The same things were measured in two ways. Each way mixes the same 11 hidden numbers, adds some noise and spreads widely along 6 directions of its own, which tell nothing about the thing.
Some things both ways: the first way, then the second way.
[  1   0   5 -11  -8   5   7  -2  -7  -5   2   0  -9  -2  -4   1  12  -2
  -8  13  -3]
[-12  -2 -11  -3  14  11  -6 -10  -8  12  16   5  -4   0 -14   4   0   2
  -3  -2   3   2   0   2  -2]

[ -7  -1  30  -1  -2   9  16  -5  -3  -8  14  -7 -12  22  -5 -13  -5  26
  10   0  -6]
[  6  -8 -10   5  -1   2   1   6  15  -7  -7  12   3  10  -7   1   5   7
   0   4  11   5  -3   1 -10]

[-26 -22   9 -25  -4 -24  19  22 -11 -16   6   8   5 -10  -8  21  -9  -1
 -20   2  10]
[ 10  -8  -8  26   0  -5  -2 -37 -13  10  -1  -8 -17  10  18 -13  -8 -16
  17 -17 -14  36  -7  27 -12]

[-22  14  10 -16  -4  21  16 -15  18   7  23 -35 -13  31   6  -1  -2  -6
  26 -41 -16]
[ -4   4 -25  -3   9  -1  -6   3   7 -13  13 -13  21 -16 -13   1   8  10
  10 -10  -7   7   3  -3   7]

[ -8 -10  17  20   1 -18   3  38  10 -20   5  18  24 -27  -6  11  -6 -26
 -34 -10   6]
[ 26   9  19  -9  18 -11  21  17   5  19   8 -16   6  24  17 -15 -25 -13
 -33   2  13   1 -12   4  -5]

[ 24  -5 -24 -11 -11  -6  -9  42   0  23  -6  -5   2 -33   1 -10 -22 -19
  24  -2  10]
[ 25   9 -30   9  10 -18   7  -4  27  -1 -21  -1  -3  19   6   5  10   0
  11  -5  11  25   4  11  -2]

[-20  -5  29  19 -11  -1   5   8   4 -22  22  -8  -4   7 -24   7  -2   5
  -5 -35   9]
[  9  -7  -1  -5   4  -7  20 -15   2  -5   1  -1  -8  21  18 -13   4   3
   4  -3 -11  19  -4  38   6]

[-32   8 -10 -20  12 -16  -3  12 -22  12  -3  18  -7  -9  16  -8 -19   8
  53 -13 -11]
[ 17   0 -19  10  -3 -15   3  23   4   1  -6 -17  -1  13  -7 -14 -15   2
 -11 -25  -1  16  -1   2  -2]

[  6  11  18  18   0  26  -9   8   7  -8  -5  -2 -20  -1 -10 -19  -1  14
  16 -19  -5]
[  2  -6 -17 -15  24  -6  10  20  26  -4  -4   0  10  -4  10   1   9   0
   3   9   5   0   2  10   4]

[-35  14  37  -4  -9  13   3   5  -3  12  11 -12 -16  12   8 -35  -9   7
  21 -17  -7]
[ 15   8  -5  -3  -4  -2  13   6  11  -6  -2   1   6  14   1   1  -7   6
  -8   1  13  13 -14   5  -4]

[  1 -20   1 -19  -8  -5   9  12  12 -11   9  10  -7 -20 -25  -6 -11  -5
  -1  -1   0]
[  7   1 -25   2  16  -7  11 -27   6   9  -8  -1 -11  12   7  12   1  -2
   4   7   2  15   7  13   8]

[-33  14  33  17 -25   6   9  -3 -16  -3  18   7  -2  10  -3 -30   2  -5
 -11 -14  -5]
[-10 -14 -38 -10  -9  28  -7  -4 -10   1 -16   8 -19  -1  18 -14 -12  25
  26   3 -14   2 -25  -4 -14]

[-16 -19 -10 -16  -9 -20   7   9 -15  -2  -8  22  21  10  -1   7 -38  10
  13   9   4]
[ 17   4   2  25  -7  -4  -4   4 -16 -16 -16  18   2  26  -9  -5 -19  17
   3  -6   9  -2  -8 -10  -7]

[-26   6  11  11   1 -13  10  20 -15  -4  -6  18  15  -9  19  -6   5  -6
   0  11  -8]
[ -5   1   1 -21   0  25   2 -11 -11  -2   4  15   4  23 -18  10   0  19
  -7  -2   8  -6 -13  15  16]

[ -3  -6   8  36 -16 -12 -24   2  -2 -18  -7   9 -10  -9 -25 -14   9  29
  19   6  32]
[ -4 -19 -34  12  -5   4  -1  30   7   0  -9 -14  -8 -26  11  -8 -23  -3
  12  -3  -5   9 -18 -27 -36]

[-22  -3  -2  14  -5 -11 -13  10  -5   4 -30  27   9 -34  24 -28  -3   2
  -2  27  10]
[ -2   8 -24   3  -2   7  12  -1  -3 -12  -2  11  -3  12  -4  19  -6   1
   7   6   6  17  -6  14   8]

[  9   1  28  -1 -29  12   6   4 -21  -5  15  -9  -3  -2  -2  -4   4  28
 -24  30  12]
[  2 -18  -6  23 -10  21 -30  -5  -8  23 -25   8 -11  18   7 -28 -14   3
  27 -23 -12  10 -21  -1 -38]

[ -5  29  15 -18  -9  10   0   7   9  33  33 -41 -13  -4  34 -18   7 -20
  11 -15   0]
[  1 -12 -21   1 -12   0  17   6  25 -13  19 -24   7 -22  12   7   4 -24
   4   3  10  40 -10  17 -15]

[-16  -3  10 -17 -15  11  -4 -11  -1   1   9   1 -11  11 -11 -15 -10  -2
  17  -3  -2]
[  4   2  29  -4  -3  -7  31  -3 -26 -20  25   2   2  16   2   7 -26 -11
 -49   6  18   9 -21  10   9]

[  1   8   2 -10 -14  19 -10  17   9   3   2 -13  -6  -9  -9  -1  -2 -14
  12 -11   0]
[  2 -13  13  -3   3   7   5 -38 -10 -10   9  24   1  15  -2  13  11  11
  -1  13  15   7  -7  24  20]

[-20  -8  16  -9  -2  -4  19  10   0 -12  26   2  18  -2  -3  20  -3 -10
   8  -7 -20]
[ -5 -14  12   4  -2   4   2 -12 -15   4   3   5  -1  18  -7  -1 -13  -5
 -28 -10   1   2  -8   2   4]

[ -7  -4  14  17  -9  -9  -1  20   4 -24  11  15  18 -15  -8  10   9 -15
 -25   6   9]
[ -5 -17 -14  -6  15   3  21  -4  -7   5  15  -4 -14   1  -3  12  -6  -4
 -17  10   9   0   4  -1   5]

[-13  -8   3 -39 -26   0   1 -33 -17  18  28   3 -26  18 -20 -36 -16  -5
  34   1  -5]
[ -2  -1 -42   2  -9 -16  27 -10  -5  -1 -10  -3 -33   8  12   1 -18   7
  -4  -9 -15  28  -7  16  -6]

[ 18   9   1  -9 -21  24   1  -8   7  15  19 -21 -19  -1 -10 -22  -2   6
  31  -7  -9]
[ 15  -2 -24   8  -2 -19   2   1  28  12 -14   5 -11  31 -16 -14   6  17
 -23  -8  12   3  13  -9  -8]

[ 17  -1  -1  27 -22  10 -19   3   8 -19  -5  -5 -13 -23 -24  -1  13  19
  -7  -1  27]
[  2  -2   5  -6  10   9   9   3  -7   2  21  -7   2  13   3  -8  -6  -6
 -17   2   6   2  -5  10  -3]

[  4  12   9  -1  -1  11  -9  12  -2 -14   4  10  -6   1  -6  -4   1   3
   6   1   1]
[ -4 -23 -24   0  18  -4   6  15  -1  -5  14  -3  -6 -17 -14  14   1   4
  -4  12  20  -9   9 -19   5]

[ -1  -4  14  16  -5   6   9  13  12 -19   8   4   9  -9  -2   1   1   4
 -12  -2   0]
[-11 -14  -8  -9   8  22   2  -2  -8 -16  10   2  11 -11   2  17   2  -5
   1  14  10   0 -10  -3   7]

[-28  -3   3  16  -1 -21   7  18  -8 -15  -5  21  16  -1  -3   4   2 -18
  -4  -8   2]
[-11   4 -36 -15  22   8  12   3  -3   3  12  -2  -5  -5 -10  16   1  16
   8   8  -2  -5   3  -3   9]

[-53   3  24 -15 -10   5  29 -11 -18  12  13  -9 -11   7  17 -10 -17   0
  -7 -41 -21]
[ 11  29 -32  18   2   1 -25  -3 -13  13 -12   0  -8  38  -5 -35  -7  26
  34 -31 -22  16  -1  21  -6]

Other things, the second way, with their names:
K175: [-16 -18 -33 -11   6  24  -3 -19   9  -3 -11  12   5  -4   7  13  17  13
  35  14 -13   7   1  19  12]
K668: [ 15  -2  -8   2  -4 -12  37  -5   2  -3  -7 -20   1  -3  21   0 -27  -1
  -9   3 -15  14 -17  -1   2]
K354: [ -1   7 -22 -25   5  -8  17 -10  20  -5   0 -10   2 -13  17  26  -5 -18
 -13  -7   5  35 -32  15  -2]
K599: [15 -7 -3 11  9 -9 13 -9 14  4  6 -2  1  1 -3  5  2  2 -1  9 15  5  5 -4
 -6]
K924: [ 12  -8  15  -2   0  16  -3   5  -4  -6  -3  11  16   6   4  -7 -13  13
   6   9  11  -6 -23  -5  -3]
K352: [  5  -6 -19  -4  -3  -5  13  -4  18  -6  -2  -6   2  -1  12  -6   4   5
  11   4  -3  19  -4  18   0]
K292: [ -5 -26  -3  16 -19  -9  30  -9   5 -29  12   4   0 -20   3  22  -7 -16
 -30  19  13  16  -5 -13 -12]
K441: [ 11 -15 -26  25  10 -24   3   1  13  19 -22 -20  -9  -5  16 -22 -10  -5
  24 -24 -29  19   5   7 -15]
K892: [ -6  -7 -24  -2   5   0   5 -29   9   7  -4  -7  -3  -2  -1  15   7  -4
  -4 -10  -9  20  -2   7   4]
K238: [ 14  14  26   4   3  -7   5   2  -1  39   0 -21  13  27  -6 -22 -29 -11
 -21 -35 -21  14 -16  20  -1]
K245: [  7 -11  11  18  -3   2   3  -5  -5 -10 -17  14   7  26   7   1  -1 -12
   6  -7  -8  13  -3  22  -1]
K581: [  4   8   7   0   9   8 -13 -14   3  31   3   3   2   8  -2  -9  -9   1
  14 -11  -1  14 -18  13 -17]
K897: [ -8  14 -10  -7  39   6   0  10  -7 -19  14  19  13  30 -12  17  19  -3
  -8  18  15 -17  25  14  22]
K491: [-17  -5 -45  11  20  10 -35  12 -17  -4  -7  -4   5 -45   0  22 -18  -5
  33 -15   2   5 -22 -43 -16]
K607: [ -5   1  -8 -26  32  19  -9   9  27  12   2   2  19 -20   8   2  16   6
  36  12   0   1 -14   8 -11]
K583: [  7 -11  -7  15 -10  11 -14  -9 -12  -8  -2   3   4  13  -3 -10  -6   5
   2  -9   6   7 -10  -4  -3]
K79: [ -6 -21  -3   1   5   1   5 -14  -3  13  -3  -3  -3  -5   9  -5  -7  -6
   1  -7 -15   8  -9   4  -6]
K898: [ 18   0 -16   5  -1 -10  -1 -12  24  14 -27   3   1  20 -15  -6   5  24
  11 -21  -7   9   3   7   5]
K419: [  5 -15  -9  16  -4  -3   9  -3  -1  -2  10 -10  -2  -3  -1  -1  -9 -11
 -10   3   7  11   2  -8 -10]
K913: [-13 -14 -19  -1  -3   0  -4 -23  -4  -3  12  11 -14  22 -18  -6  20  12
 -11 -12  -3  13  14  28  13]
K635: [ -1 -14  -3  16   0  -7 -16  -1 -18  -6   5   7  -8  -5   1 -10 -14  -1
   5 -16   6  18 -15   6  -8]
K44: [-11 -23  -4  17   1  14 -27  14 -22 -22   5  18  14 -23  -6  -3 -12  11
   8   7  14 -19 -16 -36 -10]
K447: [ 11  -2  -8  32 -11   7 -11   5 -11   4   9 -11   5  12 -21  -9 -18  -8
 -22  -8  16   4   5 -24 -13]
K714: [ -6 -23 -28  20  -4  -5 -15   2 -32 -22  -9  20 -16 -10   1   9 -17  13
  20  -6  11  10 -13  -5   8]
K561: [  8  -1  27 -19  20  12   2  -9 -19  -5  20   5  14   7  -4  11  -4   7
   3   2  20   2 -20  20  26]
K972: [ 10  -1 -14   1  19  -4  -1   9  -1  11  -7  -4   3  10 -12  -5  -9  23
  16  -6  -1  -9   5  -5  13]
K53: [  3 -23  -3   4 -20  -1 -18 -16  -6 -16 -29  19  -1   5  12  -9  -4  17
  11 -28  -3  22 -33  19   6]
K314: [  1 -10 -13   4   3   6   4   0   8  -2  14 -16  -2  -3   3 -10   6  -9
   5  -3   0  17   0  10 -14]
K623: [  9 -38 -19  19 -11   5 -10  -7 -11  -8 -18  -3  -4  -6  22 -12 -14  -3
  16  -5   0  11 -16 -11  -4]
K99: [ 12  -4  26 -12  -5  21  12  -7   5 -13   5  -1  25  19   5   1   6  -5
  -7   5   9  14 -18  28   9]
K21: [  9  -3   2   5  -4 -15   8   2 -13  -2  29 -22  -7   8  -8 -22  -9  -8
 -11 -23   4  31  -4  33   6]
K201: [  2 -19 -14  12 -10  -4   6  -9  -4 -15   2 -13   2 -16  16   0 -11 -12
  -4  -4   1  24 -15   1  -5]
K532: [ 20   6   4  31 -10   5 -11  -7 -13  -6   3  -1   8  25 -17 -12 -10   6
   1 -12  10   8   2  -4  -2]
K823: [  0 -29 -39  17 -15  -6  11 -49  15  -1 -25   1 -26  13  27  -5  18  -4
  23  -5 -20  40   8  39  -2]
K914: [ 31   1  -5   9  10 -24  35  34  18  25   5 -47   9  -1   5 -23 -39 -10
 -34  -4  -3   0  -1 -30 -10]
K626: [  5  -1 -16  -4   3   9  -3  17  12   6  -8  -1   6   6   1  -2  -6  -2
   3  -2   8   9 -11  -1  -8]
K953: [ 30   0   7  -3  -1  -3  15  18   7   7  12 -24  11  37 -20 -26  -8   9
 -44  -8  16  -7   8  -9   9]
K307: [  7  14  -7 -20  32   3   5  19  -3   6  12 -29   9  -5  18 -16 -11  -2
  20 -12 -14   8 -19   9  -7]
K204: [  9  18   4 -39  29   2  39   4  26  16  11 -26  21  12   0   6   2  -1
 -14   0 -17   2  -4  19  18]
K654: [ 13   4   7   1  16   6  -1   8   6  16   3 -15  19   4  -1 -12  -7   1
  14  -2  -5   1  -6   2  -5]
K650: [-18  -4 -14 -10  10  13  -6  -8  -6 -11  14  15  -2  -6   4  17   6  -9
   8  10  13  16 -14  16  -5]
K291: [  4 -11   4  24 -10   5 -27  14 -35 -15  12  16  -1  14 -32  -7 -25  14
 -40 -14  35 -19 -10 -48  -8]
K735: [ -4   9  10 -16   4  20  19  12 -14  11  -1  -9   5  15  17  -1 -35 -16
 -20  -8 -15   6 -33   7 -11]
K774: [ 16  -3   0  16  -2  -1   5  -1  -8  -9  -5   0   6  16  -4   2 -13   0
 -12  -4  12   4  -8 -10  -2]
K495: [ 22  -8  -6  -4  -4  -4  -1   3  11  17 -11  -8  -8  25   3 -23 -12  13
 -13 -14  12  10 -11   7   1]
K586: [ -2  10 -20  -3  28   0   5  -4 -10  -4   6  -7  15  -5  -7  19  -9   4
  -3   3  -3 -11   2 -21  15]
K653: [  7 -28 -26  23  -7 -18  10 -15  20  -8 -14  -6 -15  -3  34 -13   5 -20
  -2   6  -4  26   2   7 -26]
K770: [  2 -11 -10  12   4  -7   6  12   2  12 -13  -2  -8  -2   9   4 -29 -18
 -20  -8   1   7 -17 -23 -29]
K934: [  1  -9  16  -7   6  -4   6 -18   7  21  -2   1  -4   2  23 -10  -9  -9
  12 -13 -13  27 -26  37 -13]
K414: [ 16  11  -4 -16   6   2  18   1   1   2   4  -1   5  17  -6   7 -13  13
 -19   4  12  -3 -11  -7  10]
K912: [  7 -34 -14   2  -2   3  13  13  -5  -1   4 -14 -17  -9  10  -9 -10  -3
  -2  -1   8  11 -10  -1  -9]
K275: [ 11   3 -14   6  -1 -16  12   5   9   7   8 -11  -6  10  -4 -13 -10  -2
 -16 -11   7  20  -3   4 -11]
K549: [  0   5  -6 -22  25  -7  21   5  38  18  15  -7   3   1   3  13  12 -24
 -23  16  19  15   0  10 -15]
K921: [ -4  -7 -13   1  22  -7   0  25   8  13  -6  -6   8  -8   1  -9 -12   0
   3  -2  -8  -8   1 -13  -7]
K808: [ 23  -2   3   8  10  14  -4  -4 -16  -9 -15  -4  27  17  14  -8 -14  12
  19   5   0  -7  -8   0  28]
K967: [ 12   8 -19   3   6   2   1 -10  12  11  -5  -2   6  19 -17  -1   5  16
   1  -3   5   2   8  -1   7]
K405: [ 20   4 -13   7  -2  -6  11  -4  11 -10 -17  -2   1  10  12   1  -6   3
   8   0   3  19 -12   5  -5]
K304: [  6 -28  29  -8  -9  25   4 -19 -14 -11   2  19   8  28  -1  -4   5  12
   2   7   7  -1 -12  32  22]
K74: [  0 -27  12  15 -17   2   4 -19 -15 -20   6  24  -5   5  -2   0  -2   9
   2   9  14  13  -8  16   2]
K172: [-10 -25  -9  -7  -1   7  23 -17  12   5   4  -6   3 -20  14   9  -2  -4
   4  16 -12   9  -7   7   3]
K378: [ 23   8  -5   4  -8   2  11   3  11   1  -1 -10  -4  24  12 -19  -8   0
   4  -3   6  25 -11  21 -15]
K489: [ -2  10  11 -13  12  14 -18  10 -19  -5  14   6  12  11   5 -13 -18  -1
  -6 -12   7   5 -30   9  -4]
K794: [  4 -23  17   8  -3  -8  17  -7   8  -9  -4   0  11   1  22   1  -7 -27
 -21   2   2  16 -14   9 -10]
K909: [  5   5  15 -11  20   0   5   2  13  13  20 -16  21  -1   5 -15   3  -8
   0   1  -3   6  -6  21  -2]
K163: [-12   3 -23 -17  22  36  -5  10  -6  -3  30  -6  18 -22 -18  11   7  19
  28  26  11 -19   1 -17   5]
K728: [ -1  25 -35 -10  18  -7   0 -30   1   9  10   2 -14  22   2  -7   7  15
   4  -2  -1  19   2  27   7]
K401: [ 14  10  -9  14   2 -19  -4  -4  -7   8   1  -4 -14  29   3 -29 -11   4
   2 -31  -7  30  -5  32  -7]
K666: [ 28   4 -20   6   8 -36  29  28  37  21   0 -32  -3  -1   0 -20 -21  -1
 -22  -4   2   8   9 -14 -19]
K899: [  7 -22 -16  10 -18 -10  21  -6   7  -7 -30   6 -15  33  13  -7 -10  -3
 -38 -11  -4  12  -5   2  -4]
K661: [ 12   5 -57  17   8 -23   2  -8  19  19 -10 -28 -22   3  10 -14  -6  -9
   2 -23 -13  34   4   0 -20]

Some of these things the first way, each followed by its name:
[-12  21  21 -11 -26  26  -3   4   6  13   9  -3   9   9  20 -33  -7 -21
 -16  15  -1] => K414
[-32  11  26 -27 -30  19  -5 -21  16   3  17   7  10  24  13 -35 -18 -15
 -18  19   6] => K668
[-23   2  35  23 -11  12   8   5  30 -18  14 -16   4 -10  -2  -8   9   4
 -18 -15   4] => K967
[-10   8  18  19  -3 -17 -13  32 -17 -21  17  12  -7  -9 -19   4   4  13
  15 -14  18] => K912
[-32   7  13 -11  -6   5 -14  10  -6 -11  -9  12   1   0   4   0  -9   5
   7   3   6] => K441
[  3  -6  -5 -24  -3 -34  18  17 -18  15  23   3  -1  -3   7  -1 -21  -4
   2  -1   8] => K378
[ -2  20   9  13 -10  13 -22  21  -3 -10   2   6   3 -20   5   2  -3  18
  13   1   9] => K304
[  3   8  11   5 -19   9  -3   1   2  -3  22 -32 -23   2 -15   2   8  18
  12 -25  16] => K314
[ -8  22  21  -2 -22  35 -21 -10   9   3   3 -14 -12   5   5 -21   4   1
   0   3   7] => K74
[-12   9  22   1 -10  27 -15   8   2   0   5 -20 -24  -5 -14  -6   6  -3
  20 -26  -2] => K635
[ 15  10   6 -13   5   5   5  10   9  -4  11 -10   0   2   7  15   6 -16
 -25   0   2] => K909
[ -2 -10   9 -34   2  -8   3  -6   7  -3  17   6  10 -10  11  12   0 -10
 -11  35  -4] => K238
[-13  -1  17  37 -17  12  -5  14  27 -18   4 -15   5 -31  -7   1   8   9
  -7 -24  12] => K583
[ -2  -7  -5  16  -3   5 -26  16  -3 -16 -25  29  -7 -26 -18 -14  -6   4
  16   2   9] => K714
[ -6  -9  -8 -19  -6  -2  24  -3  -4   5  -7   9 -15  -6  -5 -16   1 -24
 -22  -8 -10] => K728
[  9 -37  -8 -15  -4 -37   9  19 -17 -11  11  21  15  -2 -31  17 -17   1
  29  24   3] => K770
[-49   0  20  15  11 -16 -13   1  10 -33 -19  33  -4  -7 -14 -13  13  19
  16   8   7] => K172
[-22  20  25  24 -10  16  -1  -3  19 -14  11 -19 -13   3  -3  -4  12   8
 -11 -37   7] => K163
[ 12 -13  -9  18  -7 -13 -20  17 -14 -25 -18  12 -31  -5 -44  -1  -2  33
  18 -12  38] => K307
[-12  -2 -12  -5  -3  -5 -21   6 -12 -16 -28  32  -9 -13 -15  -5   4  21
  30  25   9] => K79
[-15  21  11 -22   3  16 -17 -15  -8   2   5  -8 -49  -6   2 -19  10  26
  22 -14   6] => K21
[ 19 -11  15   0   0  -4   5   0   9 -25   9  16  -3  12 -19  -4 -10  22
 -15  19  12] => K924
[ 15   1  -6  17 -36  11   5  10  10   9  26   0  47 -24  21  -5  -9 -31
 -16  21  -6] => K899
[-11  11  30  15   3  15 -21  39   7 -20  -9  -1 -14 -13 -15  -4   7   2
   2 -15  13] => K561
[-21  -8  -2  -4 -15  20  -6   3  16 -15 -19  10   3  -5 -13  -7 -13   3
  13  -4  -1] => K586
[-29  -5  14 -37  -4  -6  40  -1 -17   5  11   9 -11   9  14 -23  -8  -3
 -19   9 -15] => K661
[  0  11  13  -7 -15  10  -2  20  12  -2   2  -8  15   1  12  -2  -2 -18
 -31  15  12] => K599
[  7  -2  18 -10  -7   1  10  25   3  18  12 -13  -5   0   4 -31   8 -33
   2  14  -2] => K354
[ 23  -7  14 -10 -15   3  -5   9  10   0  13 -21  -7 -11 -13   5  15 -13
 -23  19  15] => K581
[ -3   2  -5 -14  -4  -8  -5   3  -1  11  11  -7 -16  -8  -5  -8  -1  -9
  26 -10   2] => K275
[-28   3  17 -15 -13  20  -2   0 -18  -1 -17  14   1  -1  20 -16 -24  41
  14  25  -4] => K245
[  5  15   0   7 -22  18 -16  25   8  -2   8   4  12 -28   6  -9  -9  -7
   1  -1   6] => K623
[ -7  15  24   9  -5  21  -6   5  -1   5  -7   5 -13 -22  18 -36   2  20
   2  13  -5] => K626
[  7  -1 -10 -12 -14  15  -3  32 -11  13 -16  -2   8  -5   7  -5  -7 -26
  10  12  -3] => K491
[-11   3  20   1 -12   3 -22 -16  31 -27   9  15  -4  -2 -15 -18  -2  16
 -12  17  24] => K914
